Every row belongs to one group in each of 4 separate groupings. Each group adds its own fixed numbers to the row, and there is some noise. The rows also spread widely along 14 directions, which tell nothing about the answers.
In the rows, 128 means zero.
Some rows, each with its group in each grouping after it:
[ 83 123 157 138 127  88 164 111 154 136  87 157 127 131 135 124 132 168
 118 139 125 142 142 108 128 105 139  87  65 155 145 108  97 119 134 122
 138 101 149]
j_477 laked Tuzul j_802
[121 134  98 158 147  77 123 127 153 127  48  81 127 126 159 164 129 119
 110  97 122 149 144 118 165 142 125 120 123 192 138 129  91  91 133 106
  93 110 156]
j_829 Kib Tuzul j_639
[134 154 174 146 145 155 122 135 162 129 153 119 147 141 141  47 139 156
 105 112 130 100 154 129 120 143 134 131 142 103 160 138 146 170 117 170
 117 133 132]
j_477 gub Bub j_573
[121  83 160  99 119  80 128  62 161  94 122 164 111 108 126  95 125 171
 121 148 103 147 141 130 110 122 122  77 115 117 138 140 142 169 141 153
 113  95 129]
j_421 venim Bub j_802
[ 95 134 109 138  96 150 136 173 121 157 162  41 122 126 105  96 143 107
 132  74 197  64 147  97 161 135 137 176 154 129 223 146 133 174  93 122
 142 154 108]
j_829 venim gumi j_639
[167 162 143 141 130 127 156 115  94 141 168  90  87 160 152  92 163 196
 151  86 156 154 109  99 136  79 120 188 138 134 160  99 137 103 155 148
 107 118 139]
j_797 Kib gumi j_573
[152 144 114 141 147 146 129 117 117 156 115 108 150 156 175 117 140 161
 120  96 131 132 132 123 133 113 115 139 153 119 138 124 128 119 151 141
 112 136 160]
j_421 laked gumi j_624
[119 183 137 147 163 153 154 167 129 169 154 145 175 144  98 112 143 121
 122 116 112  81 106 142 180 131 129 164 140 124 142 125 108 155  89 125
 124 164  97]
j_797 Miku gumi j_957
[129 113 126 128 113 120 142 114 137 136 122 128 111 135 143 107 148 119
 131 103 125 107 122 134 126 121 116 117 154 115 145 126 142 148 144 160
 110 138 131]
j_931 Miku Tuzul j_957
[116 154 152 114 166 163 161 124 127 140 158 158 164 143 129 108 144 130
 132 125 102  86 128 130 123  90 125 104 137  87 144 137 141 158 130 152
 167 148 115]
j_931 gub gumi j_624
[113 146 123 142 168 134 132 116 124 128 139  78 148 127 117 132 116 181
 102 132  84  99 127 118 173  97 123 112 152 111 160 147 144 186 124 106
 174 139 111]
j_421 raz gumi j_573
[134 103 129 163  81 110 145  88 143 171 157 158  77 138 139 133  98 191
 124 118 128 159 125 148 119 111 137 145 111 134 128  82 134 119 134 170
 145  98 166]
j_931 raz gumi j_957
[134 128 179 136 127 127 164  91 150 119 148 179 122 126 111  83 136 172
 113 146  92 117 140 141 116  97 129  99  88 112 119 105 135 165 121 165
 154 126 113]
j_829 Kib Bub j_957
[ 95 137 105 180 121 147 108 181 141 168 157  24  97 136 134 123 135  99
 102  71 149  39  84  96 152 113 129 130 233  59 205 160 144 173 159 115
 152 156 149]
j_931 laked gumi j_573
[129 177 126 158 142 104  91 108 157 147 155 140  99 147 146 129 152 167
 123 120 141 152  56 112 130 119 128 155 169 110 136 115 111  72 153 120
 110 100 165]
j_931 Miku Tuzul j_624
[103 108 131  74 124 110 121  81 125 145 131 134 142 121 130 124 117 163
 156 126 144 127 147 101 138 119 124 103 134 126 189 153 142 152 131 133
 117 100 118]
j_421 gub gumi j_639
[115 153 162 195 106 119 132 134 167 131 157  88 122 110  66  46 151 187
  76 126 146 110 152 140 147 171 148 166  87 146 157  98 114 195  43 137
 123 147  94]
j_829 gub Tuzul j_957
[116 121 128 149 136 112 130  99 134 167  88 101 133 126 152 121 126 176
  89 117 137 128 147 105 127 131 123 100 129 128 156 123 110 145 132 129
 108 115 153]
j_421 venim gumi j_802
[104 130 146 138 163 127 137  98 164 134  82 145 159 128 142 129 145 120
 103 136  97  99 143 118 116 126 132  64 125 134 139 128 119 142 127 134
 144 123 126]
j_931 Kib Tuzul j_573
[ 84 126 107 159  77  98  73 184 185 140 176 119 122 139  89  99  96 137
 116 120 116 132  91 132 167 140 135 138 156  85 167 144  94 167 105 104
 143 136 155]
j_797 Kib Tuzul j_639
[121  80 120  96  68 134  77 158 195  59 137 116 155 143 133  11 169  54
 137  98 150 115 174 138  82 167 121 130 165  65 157 175 113 194 127 166
 107 182 173]
j_829 venim gumi j_624
[123 102 132 133  93  99 124 122 170 135 120 174 124 137 139  96 118 150
 129 127 139 162 139 146 116 147 134 132 106 141 130 117  95 130 119 161
 100 116 158]
j_931 venim Bub j_957
[121 110 111 125 135 106 172  80 109 211  17 151 153 149 202 153 127 163
 123  97 127 148 161 118 125 117 106  59 100 169 130  99 101 103 151 149
  62 107 158]
j_477 laked Tuzul j_624
[158 185 151 197 186 190 182 129 108 168 128  96 145 156 157 107 159 164
  74 101  91  80 126 132 134  86 120 117 138 122 119  91 144 138 131 154
 162 157 116]
j_931 Kib Tuzul j_573
[129  93 130 105 112 119 129  69 143 124 132 160 112 116 143 147 127  93
 138 104 117  94 107 143 122 123 118 108 170 126 139 141 170 124 164 155
 130 108 123]
j_421 venim Bub j_639
[101 105 117 126  84 142  85 109 153 120 165  91 113 130 149 123 117 139
 136 108 180 109 145  85 121 124 151 137 154 118 212 137 165 120 143 125
 194  98 159]
j_421 Kib Tuzul j_639
[142 148 197 144 183 152 121  77 185  56 150 135 151 120 126  72 170 109
 107 140 113  83 172 123  88 139 155 112 143 112 149 122 178 152 123 169
 181 117 125]
j_797 Kib gumi j_624
[124 127 149  93 142 127 139 102 141 111 113 120 133 135 169 108 152 116
 154 108 145 111 167  99 117 123 128 109 133 143 177 147 152 124 152 152
 122 105 134]
j_829 Miku Tuzul j_573
[156 106 128  90 147 132 121  34 135  43 106 117 150 140 161  86 173 137
 134 128 122 135 163 117 106 107 113 112 151 122 131 127 169 136 161 148
 139 138 137]
j_797 venim gumi j_639
[ 82 106  89 117 123 108 119  80 140 126  74 101 153 124 153 188 132 111
 143 112 142 104 131  98 164 131 135 113 144 183 174 131 133 106 137  84
 147 113 128]
j_797 laked Tuzul j_573
[ 96 155 104 125 145  98 150 156 117 191 114 140 146 146 132 167  97 175
 135 119  92 137  83 122 196  88 107 113 121 138 137 143  75 129 136  91
 103 126 127]
j_829 laked Bub j_573
[131 128 127 110 113 101 120 123 150 135 140 143 123 141 134  88 127 135
 135 110 115 145 123 135 131 119 111 128 143 104 133 141 111 137 143 146
  95 129 154]
j_829 raz gumi j_639
[125 127 131 143 122 111 115  80 129 128 144  77 124 113  99  88 143 205
  89 126 127 122 123 120 150 129 117 132 145 111 155 127 144 193 104 120
 110 139 108]
j_421 gub gumi j_802
[164 127 112 120 192 137 171  94  90 132  78 102 158 148 196 164 115 163
 127 103  78 136 171 135 157  89 102  98 136 151 125 133 158 135 163 154
 129 122 142]
j_421 Miku gumi j_624
[123 110  96 119 131 138 105  35 130  70  97  93 156 127 142 136 172 146
 101 135 105 105 116 117 133 106 109 105 162 128 127 129 161 144 149  95
 168 157 112]
j_421 venim Tuzul j_573
[115 141  90  98 111 182  66 176 165 193 133 153 204 171 198 120 115  73
 138  85 175  98 141 106 120 162 127 135 194  93 179 169 109  94 138 140
 114 135 195]
j_829 Kib Bub j_624

New rows, each followed by its group in each grouping:
[107 105  96 124  96 128 114 136 130 130 126  60 116 144 152  94 140 146
 129  96 157 115 136  96 134 114 120 120 166 101 192 148 128 167 140 126
 127 146 144]
j_931 venim Tuzul j_573
[144 122 149 155 148 131 137  73 154 139 105 132 121 129 147 116 141 108
  93 100  99  82 129 153 117 135 113  93 175 107 117 119 169 148 150 173
 111 129 138]
j_477 Miku gumi j_639
[118 112 130 136 129 107 151  69 119 118  96 113 101 118 149 141 165 130
 113 104  88  94  96 118 117  76 101  77 156  99 130 128 149 138 185 128
 143 139 126]
j_421 gub Tuzul j_624
[153 100 103 125 115 106 126  60 144  61  97 121 127 140 144 108 168 140
 130 119 118 171 146 148 121 113 112 143 119 163  96 106 130 114 137 147
 117 147 145]
j_931 Kib gumi j_639
[115 116 130 173  92 109 140  81 147 116 112  96 115 130 129  79 146 214
  70 138 118 149 154 118 121 108 122 112  81 129 129  88 112 156 112 123
 151 138 147]
j_829 raz Tuzul j_802
[153 122 104  88 144 116  74 128 141 108 124 115 156 163 185  88 112 178
 143 122 124 187 146 111 124 120 109 118 172  80 153 170 115 140 166 141
  95 121 195]
j_421 venim gumi j_624
[103 119 133 133 115 118 142 103 143  47  88  40 115 121 139  71 229  87
 126  92 172  84 160  82 108 112 121 143 136 139 181 143 126 143 153 119
 133 170 122]
j_829 Miku gumi j_573
[113 133 119 135 158  97 114 118 148  96 140  90 112 127 148 151 109 168
 135 126 124 140 133 110 164 111 136 128 150 138 174 149 149 132 137 127
 156  91 142]
j_931 Miku Bub j_624
[119 133 114 132 125 192 144 100 121 190  96 153 200 160 180 129 144 125
 110 106 133  85 139 122 118 122 119 107 132 134 136 111 127 111 138 132
 149 153 139]
j_421 laked Tuzul j_573
[178 148 115  92 177 147 148  99 110  41 110 107 174 172 189 100 158 161
 153 123 115 176 176 121 144  77 113 161 106 161 108 128 141  90 163 137
 149 147 160]
j_829 laked gumi j_639
[114 154  93  84 147 116  54 143 142 137 136 130 182 152 142 117 106 189
 139 147 137 161 107  90 177 125 119 131 171  97 171 181  94 137 131  87
 106 124 153]
j_421 Kib Bub j_957
[138  95  96 128 108 130 163 120  97 132 118  78 103 147 162 122 141 142
 124  84 124 117 129 125 134  78 101 123 157 105 139 125 144 155 166 146
 130 157 151]
j_931 venim gumi j_802
[126 151 111 109 137 154  93 114 143 188 133 141 178 144 146 107 144 131
 108 111 155  95 107 114 139 152 116 121 192 104 155 145 126 135 108 135
  76 137 127]
j_931 Kib Bub j_802
[ 82 141 108 169  77 134 127 151 126 131 166  71  94 146 130 117 144 177
 125  98 165 119 102  91 145  78 137 167 124 104 187 114 124 123 142 100
 200 144 157]
j_477 gub Tuzul j_624
[155 119 107  50 178 138  89   9 128  67 119 110 197 125 151 129 115 193
 131 160 117 141 187 122 173 148 123 110 159 167 148 146 221 164  94 125
 132 100  99]
j_477 raz Tuzul j_802
[ 89 118 126 148 116 130 113 112 168 146  98 141 169 128 132 119 127 126
  99 129 130 106 144 122 129 149 136  96 117 136 152 125 106 135 116 119
 147 128 141]
j_421 laked Tuzul j_639
[103 132 137 161 136 102 140 161 148 164 132 122 118 124 117 140  90 150
 112 120  88 101 116 128 174 112 132  96 143 110 161 138 120 175 128 129
 139 119 128]
j_797 Kib Bub j_957
[125  71  99 104  84 127 139 132 114 125 123  89 132 142 159 112 109 152
 141  96 133 139 179 119 140 102 116 118 125 124 167 146 143 171 143 149
 138 139 159]
j_421 Kib gumi j_802
[138  94  90  76 110 119 161  64  87 128 103 129 141 149 154 134 140 189
 148 122 120 163 144 121 147  78  99 105 110 154 129 113 145 138 132 132
 119 137 117]
j_931 Kib Tuzul j_802
[177 144 123 147 131 118 144 149 123 143 177  96  96 143 126 121 111 153
 140  81 103 142 112 162 174 120 117 185 152 148 124 125 150 144 121 159
  93 126 129]
j_829 Kib gumi j_573
[120  97 148 178  97 108 158 116 144 145 132 105  77 121 134 120 120 145
 108  91 100 100 127 133 132 107 125 102 139 122 153 111 147 164 150 160
 139 117 133]
j_797 Kib Bub j_573
[139 169 148 126 136 168 138 132 119 176 169 156 165 155 136  61 144 170
 114 116 129 106 113 129 137 112 108 133 143  87 144 131 126 151 120 152
 109 151 113]
j_421 Miku Bub j_639
[111 147 128 121 137 116 107 128 154 172 151 191 148 152 146 136 100 154
 132 129  99 137  82 128 139 112 119 106 157  83 137 137 101 120 148 125
 123 109 159]
j_797 venim Bub j_624
[137 127 111 150 137 115  85 113 172 124 105 114 149 145 162 116 110 161
  92 125  88 145 133 134 143 137 114 103 159 113 118 142 115 140 142 128
 111 129 173]
j_829 Kib Bub j_573
[ 92  87 117 107  95 124 101 109 157 121 106 124 158 141 140  83 128 150
 126 137 136 123 172  95 114 121 127  81 136  79 180 142 114 183 133 130
 146 144 158]
j_797 Kib gumi j_957
[132 122 127 184 129 121 160  63 121 148  83 102 124 127 122 106 165 170
  65 114  74  94 104 144 135 109  98  79 142 115 105  87 129 183 129 124
 115 165 100]
j_797 venim Tuzul j_573
[122 156 144 179 130 114 121 127 151 177 146  82  97 114 118  95 126 153
  84  97 139  86 115 118 149 141 127 128 168 111 171 130 133 159 113 141
 104 114 122]
j_829 raz Bub j_639
[109 120 138 159 115  88 158 126 130 154 122  90  74 111 132 153 105 163
 122 102 120 112 132 114 154 106 134 114 118 143 172 120 140 146 139 134
 143  98 131]
j_829 gub Tuzul j_957
[145 136 143 162 105 135 160 156 135 166 126 128 115 157 155  75 144 143
 109  88 109 129 130 137 112 105 113 121 116 112 122 108 101 135 146 164
 104 147 157]
j_829 Kib Tuzul j_573
[137 132 120  93 121 145 150 131 113 117 139 112 161 153 133  71 169 150
 149 111 166 140 165 116 134 114 122 162 111 147 154 127 120 147 101 147
 107 156 119]
j_931 Kib gumi j_802
[ 67 147 149 151 142 122 139 140 166 124 107 136 171 121  99 104 152 124
 103 145 109  98 139 115 135 123 141 112  89 133 155 140  72 158 105 101
 167 150 120]
j_421 raz gumi j_573
[102 145  98 114 110 189 107 123 164 138 128 181 226 154 124  90 176  54
 113 120 135  74 120 152 126 158 120 142 147 124 117 131 106 123  89 123
 145 197 118]
j_931 raz Tuzul j_639
[139 101 114  88 128 139 101  39 141 119 100 131 155 128 170 132 135 136
 122 127 134 101 155 108 120 129 117  86 174 118 152 139 177 136 148 143
 130 118 134]
j_829 Kib Bub j_957
[126 122 125 131 125 119 147 126 131 124 164 119 109 140 128 136 110 151
 133 114  80 117 109 142 158  84 113 126 144 100 135 136 149 160 149 135
 158 137 136]
j_829 Miku gumi j_573
[109 120 115 147 144 130  74 117 184 153  96 132 172 130 159 141  85 124
  88 126 118 115 153 127 134 178 139  86 160 125 157 146 122 134 124 127
 135 101 171]
j_421 venim Tuzul j_639
[111 146 142 123 171 132 132  88 145 128  97 132 177 129 132 126 144 144
 116 137 105 106 147 110 146 132 131  92 125 153 153 125 129 145 108 116
 135 121 104]
j_797 Kib Tuzul j_573
[114 122 107 118 104 147 140 187 120 136 147  68 155 152 135  79 120 160
 128 101 149 123 182 106 159 109 125 146 115 113 185 150 114 184 103 132
 144 161 148]
j_829 Kib gumi j_802
[123 161 158 127 188 152 126 177 164 154 118 163 200 141 154 117  94 125
 118 134 110 110 175 127 150 152 148 109 123 140 157 160 111 141 110 152
 133 110 141]
j_421 Kib Bub j_957
[182 110 167 136 174 129 180 126 121 134  95 116 141 139 160  66 125 154
  88 104  53 119 182 158 118 107  97  59 133  94 104 135 149 208 149 201
  82 147 136]
j_421 Kib gumi j_802
[ 94 122 137 106 140  97 116 125 156  83 110  95 143 118 125  96 158 116
 128 124 133 100 141  88 145 125 127 100 154 116 183 165 126 165 134 113
 120 131 120]
j_797 Kib Bub j_802
[ 65 111 135 108 120 102 154 105 138 108  94 121 155 115  97  95 158 137
 130 139 139 102 152  97 149 113 128  89  92 143 186 138  96 181 101 104
 141 143  81]
j_797 venim Bub j_639
[122 131  98 110 112 159 110 111 124 130 169 122 174 146 121  96 125 171
 113 126  94 104 112 139 160 101  98 118 161  71 135 148 146 191 111 122
 154 177 113]
j_829 gub Bub j_624
[131 130  91 158 146  93 127 163 139 213 103 112 149 144 167 178  25 202
 102 111  94 179 170 147 198 151 127 125 112 173 136 129  97 134  99 132
  93  85 185]
j_829 raz gumi j_802
[107 130 129  95 121 112 154 173 129 145 132 150 130 151 138 114 125 118
 173 103 137 129 129 122 155 104 123 140 124 119 164 152 105 138 146 144
 107 134 145]
j_477 Miku gumi j_957
[101  77 113  96  41 131 203 101  87 156 141 155  93 140 138 124 155 118
 177  76 146 105 121 135 130  61 107 137 102 138 150 106 147 136 152 159
 148 152 112]
j_477 raz Bub j_624
[135 163 145 169 166 110 100 151 186 128 116 141 140 151 155 105 115 130
 100 115 103 145 125 145 139 147 128 131 150 116 118 136 102 109 143 148
 101 116 189]
j_477 Miku gumi j_639
[128 136 144 198 144 135 141 114 162 190 118 115 132 122 123 120 128 125
  77 100 115  77 125 158 134 165 136 117 155 138 130 104 130 160  98 159
 103 129 123]
j_931 laked gumi j_573
[104 100 125  74 106 128 116 103 139  96 164 126 141 123 115 113 143 111
 175 118 155 102 137 114 133 121 134 139 149 120 186 159 160 157 126 131
 155 125 116]
j_421 laked gumi j_624
[119  89 105  92 156  95 161 100 102 164  59 122 136 125 177 176  97 142
 121 109  73 109 126 116 158  86  89  34 162 111 142 166 134 164 184 128
  96 116 134]
j_421 venim Bub j_802
[107 143 111 140 143 121 128  79 120 147 114  99 129 134 127 129 164 179
  96 128 105  98  75 101 148  76 101  89 170  90 143 130 122 156 147  98
 130 153 104]
j_931 Kib Bub j_573
[109  92 134 138 103 108 152 118 169  76 109 146 135 123 114 108 149 107
 117 128 101 133 157 153 124 129 135 117  81 163 113 115 118 149 105 143
 153 147 130]
j_931 Kib Tuzul j_802
[ 90  82 145 132  66 110 179  86 130 111 125 138  74 135 139  85 171 144
 133 115 132 118 128 107  81  57 115  83  91  93 156 101 129 143 173 155
 174 139 136]
j_931 Miku Tuzul j_639
[116 119 146 143 105  87 115 155 172 124 133 134 112 116  93  87 131 120
 124 116 121 127 125 142 141 157 136 133 125 132 148 140 104 170 106 143
  94 127 124]
j_421 Kib Tuzul j_957
[ 74  81 124 160  57  76 140 126 165 103 154 132  84 106  51 120 115 143
 119 128  89 114 100 168 161 110 129 130 102 109 130 121 119 204 105 122
 165 160 117]
j_477 gub gumi j_957
[113 135 107 109 152 127  76 164 159 138 120 116 191 149 146 108  93 156
 126 138 123 135 147 111 163 146 132 114 163  93 169 176 101 165 125 113
 120 133 170]
j_421 laked gumi j_957
[144 159 152 116 160 126 170  80 125 128 123 147 129 132 140 121 171 124
 154 107 164 134 146 123 125 124 140 169 105 203 144 103 136  74 120 160
 113 100 111]
j_931 raz gumi j_639
[140 116  92 124 116 110 128 155 116 161  98  90 120 165 188 103 119 162
 133  82 105 158 121 121 142 101  91 104 165  97 141 151 105 147 174 146
  68 146 173]
j_931 gub Tuzul j_573
[105 111 190 126 138  92 117  91 203  99 159 180 136 103  80  73 105 155
  91 171  63 116 145 154 110 145 135  62 110  75 125 144 134 214 102 155
 139 113 126]
j_829 gub gumi j_802
[117 117 109 144 139 122 157 125 124 125 145 133 150 131  99 149  94 173
 113 137  53 130 122 169 178  93 117 115 108 122 110 125 124 192 104 121
 181 153 113]
j_421 venim gumi j_624
[111  98  88 105 119  88 115  96 124 105  77  73 109 130 155 123 151 149
 136 115 144 133 128  89 138 102 110  95 164 115 172 150 125 152 163 112
 109 134 140]
j_931 venim Tuzul j_957
[157 124 113 151 149 109 152 154 114 130 116  80  94 160 181 141 102 164
 118  84  83 147 123 133 160  68 105 118 160 103 119 135 142 133 191 148
 125 129 188]
j_477 Kib gumi j_802
[151 188 149 115 213 140  73 170 156 110 181  76 168 135 124  88  99 152
 126 127 124 116 148 109 177 153 142 146 195 102 191 190 155 171 109 134
 123 102 131]
j_421 Kib gumi j_639
[ 90 150 102 165 138 169  99 182 136 168  90  56 189 171 181  87 139 166
  82 109 146 104 146  71 132 104 120 104 158  67 186 155  72 150 158  95
 153 174 192]
j_421 laked gumi j_573
[174 147 162 118 197 125 112  39 170  69 136 178 130 131 166 140 128 142
 125 155  78 139 125 147 114 123 137 111 160 138  98 119 190  94 162 165
 158  83 147]
j_931 raz Tuzul j_957
[132 143 125 156 182  99 115 121 139 119 116  66 113 136 153 132  93 204
  97 123  72 131 119 121 185 100 110  89 179  99 150 159 152 179 155 126
 119 113 142]
j_477 Miku Bub j_573
[134 104 136 112 132 137 103  51 160 140 182 167 119 131 158 171  70 166
 144 136 121 120 122 136 133 128 148 113 171 134 156 126 206 116 144 161
 171  59 145]
j_931 laked Bub j_573
[163 155 131  91 150 124  65  99 180  68 191 139 157 125  91  84 147 112
 153 129 148 139 126 159 161 194 145 195 173 170 140 147 172 135  62 147
  92 112  92]
j_931 Kib Tuzul j_639
[ 99  98 133  86 110 101 149 135 141  95 157 124 115 129 125 124 105 133
 172 122 110 133 158 117 147  90 130 121 110 128 175 160 136 163 144 136
 167 116 138]
j_829 raz gumi j_573
